The same things were measured in two ways. Each way mixes the same 12 hidden numbers, adds some noise and spreads widely along 7 directions of its own, which tell nothing about the thing.
In the rows, 128 means zero.
Some things both ways: the first way, then the second way.
[ 91 131  71 146 130 125 114 125 131 143 118 113 129 146 139 123 138 159
 113 130 108 169 154 149 171  80 141]
[ 97 123 176 144 140 149 110 101 176  99 168  95 162  91  85  86 122 112
 129 105  98 104]

[123 131 166 124  90 143 147 115 116  76 144  91 151 143  65 103 100 113
 161  87 152 106 150 125 172 176  78]
[139 137 139 209 143 155  86 159  89 144 212 140 140 133  92  72  49 110
  71  79  90  89]

[159 152 149 147 109 160 135 141 157 109 139 169 125 138 130 119  84 133
 136 131 139 154 127 106 109 117 164]
[153 120 137 162 130 191 102 131 103  89 193 125 165  88  74 130 210 122
 147  98  87 135]

[133 170 116  96 125 161 130 134 132 113 115  97 114 156 155 103 108 150
 129  73 130 120 186 118 130 111 126]
[151 108 148 140 156 128  73 171 131 107 181 119 123 158  88  61 130 142
  48 136 137 156]

[181 143 111 140 165  84  92 143 109 168 139 106 142 133 161 140 147 103
 124 129 105 190 114 175 110  55 170]
[ 96 143 101 114 135 109 193  75 174 171  72 159 113 115 147 158  90 148
 119  87 150  65]

[125  93  93 135 163 150  83  91 107 108 109 101 116 113 115 114 183 125
 111  97 103 139 130 155 100 113 113]
[143  99 100 118 151 132 127 130 118 136 105 140 155 115 135 124 126 111
  97  84 204 111]

[107  97  73 105 142 120 125 107 150 147 133 134 132 140 110 140 148 142
  75 119 125 143 115 131 131  77 162]
[134 111 133 119 155 174 116  89 143 108 132  61 115  58 119  78  26  95
 125 130 141  50]

[176 148  94  98 163 128 121 146 132 144 122 133  99 123 150 110 103 109
 112  98 144 153 117 108  95  73 160]
[185 114 116 114 169 123 132 118 101  91 138  95 148  63 189  98  56 128
 157 164 151  81]

[191 186 142 130 133 142  97 148 109 107 122 142 141 150 161 167 143  91
 107  86 109 108 156 157 132 100 101]
[192 127  98 142 155 139 123 140  96 107 150 119 153 102 158 129 134 113
 159 156 122 132]

[144 147 180 175 112 180 164 123 129  52 158 158 189 163  79 136  92 147
 120 112 108 109 144  92 123 169 126]
[129 140 117 142 141 165 102 150 115 155 149 174 116 155 139  69  61 143
  59 106 121 108]

[106 124 138 109 121 111 157 128 131 122 103  72  94 142  65 106 117 146
 150 104 149 169 122 134 167 118 128]
[111 124 116 167 150 170 135 111 144 138 102 138 166  99  98 143 149 111
 159  61 175 104]

[131 132 150 159  97 172 144 120 126  77 129 142 153 136 113 148 129 131
 128 125 111  98 172 125 125 162 119]
[171 161 120 110 164 131 109 125 106 185 143 118  90 152 149 123 105 165
  94 182  58 122]

[ 98 102  87  92 126  92 103 128 146 160 141  69 127 134 124  84 177 141
 174 109 153 181 119 169 156 103 157]
[182 168 133 124 140  90 107 115 127 157 154 101 134 128 156  95 136 136
 134 189  40 129]

[144  71 189 171 108 141 145 136 162  94 138 149  97 109  63 119 100 153
 146 152 130 143  96 139 123 173 126]
[142 136  78 130 196  94 172  94 138 149  57  90 114  95 127 203  95 149
 121 151 201 104]

[100  92 114 149 147 156 134 116 126 124 132 134 109 136  91  86 129 148
 127 134 142 133 118 111 116 169 119]
[186 107 101 113 158 126 129 116 100 151 137  86 116 109 140 140 136 137
 151 171 140 123]

[137 132 111  92 126  96 119 156 131 169 156  69 162 176 135 101 167 146
 149 105 141 153 170 165 162 104 162]
[157 178 132 109 134 102 145 102 152 131  70 154 150 102 185  95 156 143
 196 151 106 109]

[154  99 177 125 125 149 146 100 120 100 190 116 178 136 126 124 120 106
 151 115 118  82 143 126  74 185 139]
[164 144 137 121 148 150 114 138  99 150  99 149 135 100 148 121 119 126
 139  98 123  91]

[ 81 120 141 168 109 128 101  93 124  96 130  90 135 120 118 124 143 142
 144  97 104 134 170 163 159 136  76]
[136 125 141 120 170 119 157 100 125 139 118 119 159  71 150 167 108 111
 133 133 155 106]

[134 112 125 202 176 152 139 139 150  93 140 162 110 116 130 118  39 193
  75 150  83 161  93  87 113 131 111]
[ 80 142 171 119 146  98 108 161 196 111 102 148 131 168 100  81 141 146
  80 133 155 193]

[148  95 138 167 123 145 122 112 119  95 124 145  97 104 108 151 124 107
 125 163 103 133 101 146 136 144 101]
[168 123 109 132 186 118 102 147 100 108 145  93 118 155 128 133 133 138
 115 188 101 160]

[152 141  96 100 124 162 110 116 123 123 199 119 196 172 170  77 126 112
 164 118 142 129 137 103 126 144 160]
[134  90  80 124 172 105 148 125  86 119 124 135 122 144 157 126  94 152
 100 117 186 113]

[111 132  99 144 146 158 127 109 138  92 117 152 152 147 100 151  94 162
  39  91 107 106 126 111 144 111  90]
[176 156 113  83 157 128 123  95 147 161 121  72  88 116 181  95  69 108
 135 252  72 130]

[132 127  77 104 140 160 111 109 104 114 141  85 143 153 157 105 176 129
 144 109 101 134 173 123 141 116 141]
[146 120 105 103 193 135 131 102 151 118 115  93 151 111 176 136  92 162
 144 187 136 123]

[195 126 130 158 152 204 137 137 101  66 163 135 129 137 127  80  73 132
 122 120 108 111 151  71  95 169 108]
[128 153  97 131 175 114 141 123 168 121  96 130 154 140 154 148 146 182
 150 157 144 159]

[174 144 142  98 153 120 116 142 150 123 163 122 109 132 152 116 121 116
 128  82 131 139 112 139  78  94 148]
[164 140 137 183 124 167  69 172 121 110 182 124 157 115  69  87 162 101
  96  85 104 138]

[141 110 171 166 146 148 173 134 145  89 136 155 133 125  82 130  73 154
 132 148 119 147  67 102 103 168 149]
[174  99 129 149 152 153  58 176 128  91 192  83 158 138 100  88 114 105
 111 136  98 147]

[147 138  97 131 154 134 110 144 147 128 101 133 112 123 175 158 155 157
 107 126  83 162 129 155 112  73 169]
[140 126 111 114 172 149 140  89 153 149 101  89 159  90 123 192 156 117
 166 126 142 114]

[147 125 142  78 114 105 138  93  99 105  99  32 118 105  92 113 108  87
 180  89 150 150 109 139 146 130 114]
[124 127 116 144 157 132 152 103  89 188 135 153 135 117 151 141  39 113
 116  59 130  44]

[160 121  96 125 187 155 128 157 121 135 153 139 132 157 166 106 130 154
 118 142 109 125 101 115 113 155 140]
[135 178 183 142 119 132 115 104 132 204 153 146 128 111 133  72 104 137
 157 133  53  97]

[155 122 110  81 138 109 108 146 130 147 176  75 136 165 195 130 219 132
 175 140  97 149 142 184 131 116 175]
[148 151 157 124 149 119  75 162 134 107 123 143 152 161 124  62 181 145
 126 132  96 164]

[120 131  96 179 136 189 161 138 130  91  98 177 141 142  86 130  70 173
  61 123 109 120 156  76 143 121 131]
[102 132 120 149 162 170 124  99 176 129 108  98 155 100 103 129 113 132
 149 107 151 110]

[122 144  92 127 146 100 104 138 136 152 101 109 103 126 152 132 152 137
 133 118 123 187 130 149 147  72 147]
[111 147 143 174 121 173 114 121 143 168 167 140 144 124  64 144 175 129
 127  77  78 130]

Other things, the second way, with their names:
z_487: [134 133 122 139 146  98  86 159 148 144 115 130 111 200  97  76 153 139
  69 115 124 151]
z_759: [102 147 103 157 153 143 116 126 211 108 132  93 136 130  79 143 107 167
  91 132 110 142]
z_982: [126 133 115 121 156 113 129 120 174  85  91  58 141  68 119 135  86 119
 141 141 167 129]
z_454: [108  98  96 130 174  94 169  98 181 116  76  89 136  92 129 152  46 122
 115 123 224  89]
z_656: [131 154 149 157 134 123 113 128 126 137 156 145 151 134 125  77 126 106
 128 115  83 121]
z_408: [134  99  95 177 163 162  90 158 115 137 148 130 148 148  90  98  84 110
  50  72 186 106]
z_983: [122 173 109 138 155 119 129 116 188 178  89 101 113 134 111 158 130 170
 108 176 101 159]
z_877: [137 134  75 176 155 159 135 100 135 139 171  80 147 122 101 191 150 129
 165 140  68 139]
z_348: [133 154 126 152 161 139 123  94 139 178 114 102 118 109 115 122  86 131
 117 130 106  83]
z_842: [155 114 133 179 139 156  95 134 124  88 172  97 173 106  64 123 217  95
 157  93 100 137]
z_942: [161 118 109 111 192  92 111 156 126  90  50  87 154 111 170 106  99 123
 158 154 216 146]
z_724: [165 110 132 138 165  92  87 155 146  46 148  59 196 113 132  93 157  98
 162 134 140 160]
z_818: [138 117  99 132 160 119 123 160 139 130  83 143 130 166 118 146 188 143
 119 113 188 171]
z_799: [ 94 144 132 113 169 117 156  77 160 143  53 129 121 119 145 107 107 138
 149 110 168  86]
z_897: [166 131 112 178 132 156  69 162 121 107 200  65 133 115  46 108 138  99
 101 107 100 142]
z_441: [182 106  65 155 195 135  86 152 131 130 160  52 125 178  81 177 144 114
  93 171 108 164]
z_90: [118 171 106 109 154 149 114  85 241 133 119  76 118 155 117 128 157 159
 125 222  32 168]
z_523: [102 164 207 108 121 133 114 109 189 112 108 146 183  78 160  52 142 141
 183 136  85 126]
z_606: [134 114  99 148 125 140  86 150 134 132 163 116 120 169  76  87 153 130
  80 114 122 159]
z_119: [104 170 163 106 138 113 126  96 211 145  76 112 163  93 148 100 126 156
 163 127 110 113]
z_333: [127 163 104 162 138 130 100 163 188 151 133 121  94 157  93  96  56 176
  49 133 120 136]
z_301: [126 153 108 189 163 121  94 162 149 206 160 107 102 177  76 138  66 176
  38 126 114 143]
z_321: [117 142 102 159 159 153 115 111 196 154 152 106 135 131 105 122  42 138
  59 123 106  89]
z_782: [153 126  64 176 160 138 133 136 129 138  97 125 142 144 100 170 182 137
 145 105 170 142]
z_428: [117 137 153  95 157  90 121 119 168 133  97 108 117 122 166  62  49 152
 101 163 140 113]
z_749: [132 150 133 127 152 111 150  61 180 185 110  96 166  72 132 154 135 109
 120 151 123  93]
z_407: [ 96 152 158  99 144 130 130 108 154 167 119 153 121 113 161  70  33 158
  65 123 131  91]
z_570: [153 141 144 160 143 150  74 142 147 103 156  81 173 112 104  93 147 105
 172 130  74 143]
z_696: [138 170 119 145 150 160 121 117  82 208 142 146  82 161 126 117 106 141
  94 141  69 120]
z_207: [162 114 121 107 172 132 136 124  78 128 111 142 142 105 197 105  77 127
 152 133 163  93]
z_414: [119 137 163 122 184 113 107 128 138 122 157 112 109 154 133  77  79 174
  70 180 105 136]
z_848: [117 150 146 116 179 115 128 114 171 151  65 101 125 118 149 115  93 150
 139 162 154 125]
z_186: [162 139  99 133 153 160 101 153 135 159 138 111  93 160 123 125 118 164
 113 184  90 158]
z_961: [169  94  86 156 156 168 115 102 150 131 197  56 158 114 117 146 103 103
 150 152  80  99]
z_862: [ 97 157 168 152 132 174 108 101 168 174 158 144 140 140 100 102 136 136
 137 133  28 123]
z_334: [179 126  97 120 198 149 129 120  88  94 133  82 134 106 189 139  88 156
 207 196 108 122]
z_636: [ 99 155 128  92 179  60 151 115 185 132  28 122 111 133 136 125 127 180
  78 156 208 152]
z_992: [145 163  92 169 149 167 103 124 135 182 168  84  73 151  55 147 108 158
  97 153  62 127]
z_339: [179 128 142 175 151 172  78 169  94 137 193  93 188 100  84 175 175  73
 169 111  80 168]
z_976: [148 143 138 138 150 175 121  98 140 145 115 137 161  89 130 133 148 108
 180 159  96 120]
z_686: [166 109 117 132 185 121  92 154 114  52 160  78 149 147 120 120 165 116
 151 182 112 184]
z_621: [148 189 120 119 141 145 133  95 125 184 129 151  89 140 147 104 117 157
 117 174  48 115]
z_50: [158 112 137 116 166 142 138 117 102  79 145 126 176  62 197 100  90 135
 176 161 143 109]
z_750: [218 107 105 160 158 141  86 158  91 148 188  70 146 117 105 165 136  61
 122 154  88 135]
z_943: [137 133 122 163 148 169  78 137 138 179 189  62 125 143  91 117  69 123
 130 127  68 126]
z_317: [151 142 128 109 144 123 142 118  78 148 112 142 116 100 178  99  55 122
 154 118 134  81]
z_566: [158 154 150 132 132 128 111 133 103 161 160 136 110 110 123  94 119 133
  87 167  95 138]
z_107: [ 98 161 115 134 177 100 141 116 197 192  71 102 113 135 114 175  72 165
  71 135 151 124]
z_63: [144 142 141 125 136 157 109 106 160 144 183  89 130 106 111 126 113 127
 133 162  46 118]
z_637: [170  99 122 170 154 140  83 158 111  79 191  74 183 104  98 129 138  86
 151 124  99 141]
z_104: [119 168 119 165 136 155  96 104 200 153 153  76 145 130  75 126 163 144
 137 155  51 153]
z_720: [143 120 125 164 149 151 109 150 143 155 143 103 190  86  87 201 164 118
 151  79 142 144]
z_957: [126 109 108 160 159 161 112 129 114 150 174 111 112 137  82 133  88 139
  71 102 127 107]
z_789: [154 155 126 125 149 109  72 162 142 141 167 114 118 193 122  84 139 157
  60 168  49 178]
z_285: [154 125 149  95 152 123 105 145 110  84 117 117 147  98 175  65 106 128
 144 140 151 129]
z_178: [144 160 138 172 161 150 109 132 148 198 160 123 139 116 115 140  58 149
  95 121  87  91]
z_939: [175 113 144 142 148 163 103 131  90 123 177 100 162  70 119 118 111  83
 157 106 116  91]
z_367: [139 162 100 120 162 151 137 149  95 177  90 159  57 162 145 134  81 167
 107 154 139 143]
z_446: [143 160 146 138 158 120  81 148 167 146 166  53 117 145  64 153 140 148
 113 161  53 169]
z_4: [105 124 133 109 207  91 152 107 178 151  74 107 142 116 157 157  63 191
 115 170 191 123]
z_706: [160 151  77 157 140 163 147 127 106 162 145 151 115 116 116 177 138 149
 134 136 115 131]
z_173: [143 128  99 121 196 132 152  87 126 150  77 113 141 103 162 167 107 138
 146 144 162  92]
z_679: [166 125 132 147 155 175  70 127  96 106 181 106 112 153 110  28 120  91
  93 143  69 102]
z_764: [128 111  93 156 167 117 138 137 137 134 127 126 144 117 126 128  51 142
  89 106 200 103]
z_904: [156 150 101 120 144 138 154 101 145 133 126 130  92 103 140 125 107 145
 109 186 116 118]
z_197: [186 118  92 132 169 164 121 122  57 157 153 109 116 121 141 137 107 109
 145 122 124  89]
z_246: [101 130 102 126 159 132 168  65 164 193  73 128 123 110 143 133  84 139
 117 121 176  74]

Some of these things the first way, each followed by its name:
[148 182 121  80 134 130 152 156 137 135 134 116 129 170 180 152 126 131
 131 104 117 117 143 134 142 102 153] | z_848
[162 137  96  86 125 147 114 134 149 126 207 112 188 175 213 115 117 150
 133 132 104 121 143 119 147 125 157] | z_686
[117 109 133 115 122 125 148 113 145 108 175 102 161 149 114 110 102 160
 105 117 139 115 161  73 150 159 104] | z_367
[170 135 205 154 126 157 143 115 113  58 131 121 114 110 109 149  93 103
 142 101 104  95 125 137  93 174  80] | z_107
[152 160 135 112 125 133 106 130 123 115 109 118 137 140 165 171 166 113
 121  95 107 106 155 168 130 113 113] | z_939
[149 110 104 123 156 165 135  92  83 101 113  93 117 128 115 112  91 121
 122 131 104 133 104 101 137 141 110] | z_862
[124 116  72  92 168 127 113 114 117 134 101  79  84  98 130  71 114 118
 140  75 157 146 133  92 123 110 111] | z_301
[179 172 172 141 107 133 125 148 126  88 145 148 141 155 123 160 135  89
 162 146 123 151  84 153 158 139 124] | z_877
[156 128  96  78 157 150 131 102 104 116 151  83 130 133 151  91 105 106
 137  92 133 120 127  91 105 127 131] | z_207
[ 90 111  65 125 150 168 138 110 123 131 119 118 147 159  82  70  99 166
 105  98 139 143 135  96 144 115 149] | z_246
[146 139 106  99 127 104 116 146 156 143 165 123 183 160 166 141 156 141
 125 127 131 142 128 133 150 113 163] | z_317
[143 131 140 133 123 126 141 135 103 123  68 100  77 124  53 120 113 111
 126  97 154 141 140 141 159 119  95] | z_782
[ 95 100 199 165 132  85 146 109 141 104  99 106  85  93  53 151 109 131
 149 114 124 159  56 183 129 145  95] | z_750
[160 160 168 133 108 173 162 132 149  64 173 147 166 144 129 114  62 131
 153 111 128 122 112  97  92 162 153] | z_789
[118 141  97 115 153 117 100 130 159 129 135 120 164 126 201 139 130 162
 118  98 105 129 133 126 142 114 124] | z_339
[124 140 111  86  92 190 164 100 124  83 169 113 167 185  95 115  88 128
  98  82 126  71 169 118 142 132 123] | z_679
[143 107 115 162 137 162 155 124 103  94 113 133  82 128  80 140  98 126
  81 141 100 118 131 134 131 125  98] | z_799
[109 106  82 152 167 135 141 136 143 148 165 153 167 157 128  99 113 172
  97 143 127 153 124  73 125 126 170] | z_186
[211 167 180 128 131 137 111 148 121  97 107 131 105 127 125 141 106 102
 124  98 135 139 125 120 116 121 105] | z_706
[140 128  61 116 165 158 117 121 110 139 143 117 167 143 171  98 125 133
 104  98 118 113 167 106 104 115 151] | z_119
[121 152 180 150  88  99 143 153 160  99  85 121  99 112 128 193 142 149
 141 139 117 145 144 168 163 136 108] | z_446
[135 155 113 100 127 140 148 121 142 106 117 119 111 124 124 119  81 126
 112  90 150 134 134  88 113 106 130] | z_285
[112  78  71 148 157 168 131 121 146 115 146 145 134 136  89  71 103 177
  99 132 133 152 106  82 126 137 145] | z_104
[131 185 105  32 133 136 163 144 150 125 170  94 197 196 182 107 113 150
 152  86 159 110 122  74 149 152 164] | z_943
[148 154 154 153 132 162 152 114 123  54  64 131  67  94  77 145  75 120
 110  97 120 156 108  99 105 109 106] | z_407
[127  63 153 125 149 127 144 119 140 117 131  96 106 138  73 109 132 173
 155 158 108 176  58 134 151 157 153] | z_976
[179 146 131  70 139 139 132 129 124 114 127  80 142 135 122  87  84 124
 115  46 167 108 170  72 111 123 118] | z_333
[100 117 109 152 160  88 113 136 125 162 147  96 112 144 138 122 176 144
 135 135 109 176 137 170 136  98 137] | z_818
[139 150 168  94 105 153 136 117 118  83 131  87 151 166 100 133 163 120
 164  76 120 108 147 157 149 148 121] | z_408
[150  80 118 213 164 146  79 111 104 108 114 158  87 105  83 137 143 128
  54 136  87 140 137 150 115 107  72] | z_904
[111 111  76 125 137 107  98 112 129 149  99 110 138 112 129 126 139 124
 127 116 136 159 119 144 169  95 126] | z_637
[148 166 119 178 133 148 128 165 116 126 102 179 144 153 141 186 141 128
  89 133  88 119 153 182 136  96 137] | z_487
[135 130 150 159 129 130 122 157 152 107 113 161 110 152  90 157 186 152
 133 162 117 183  69 169 143 130 151] | z_606
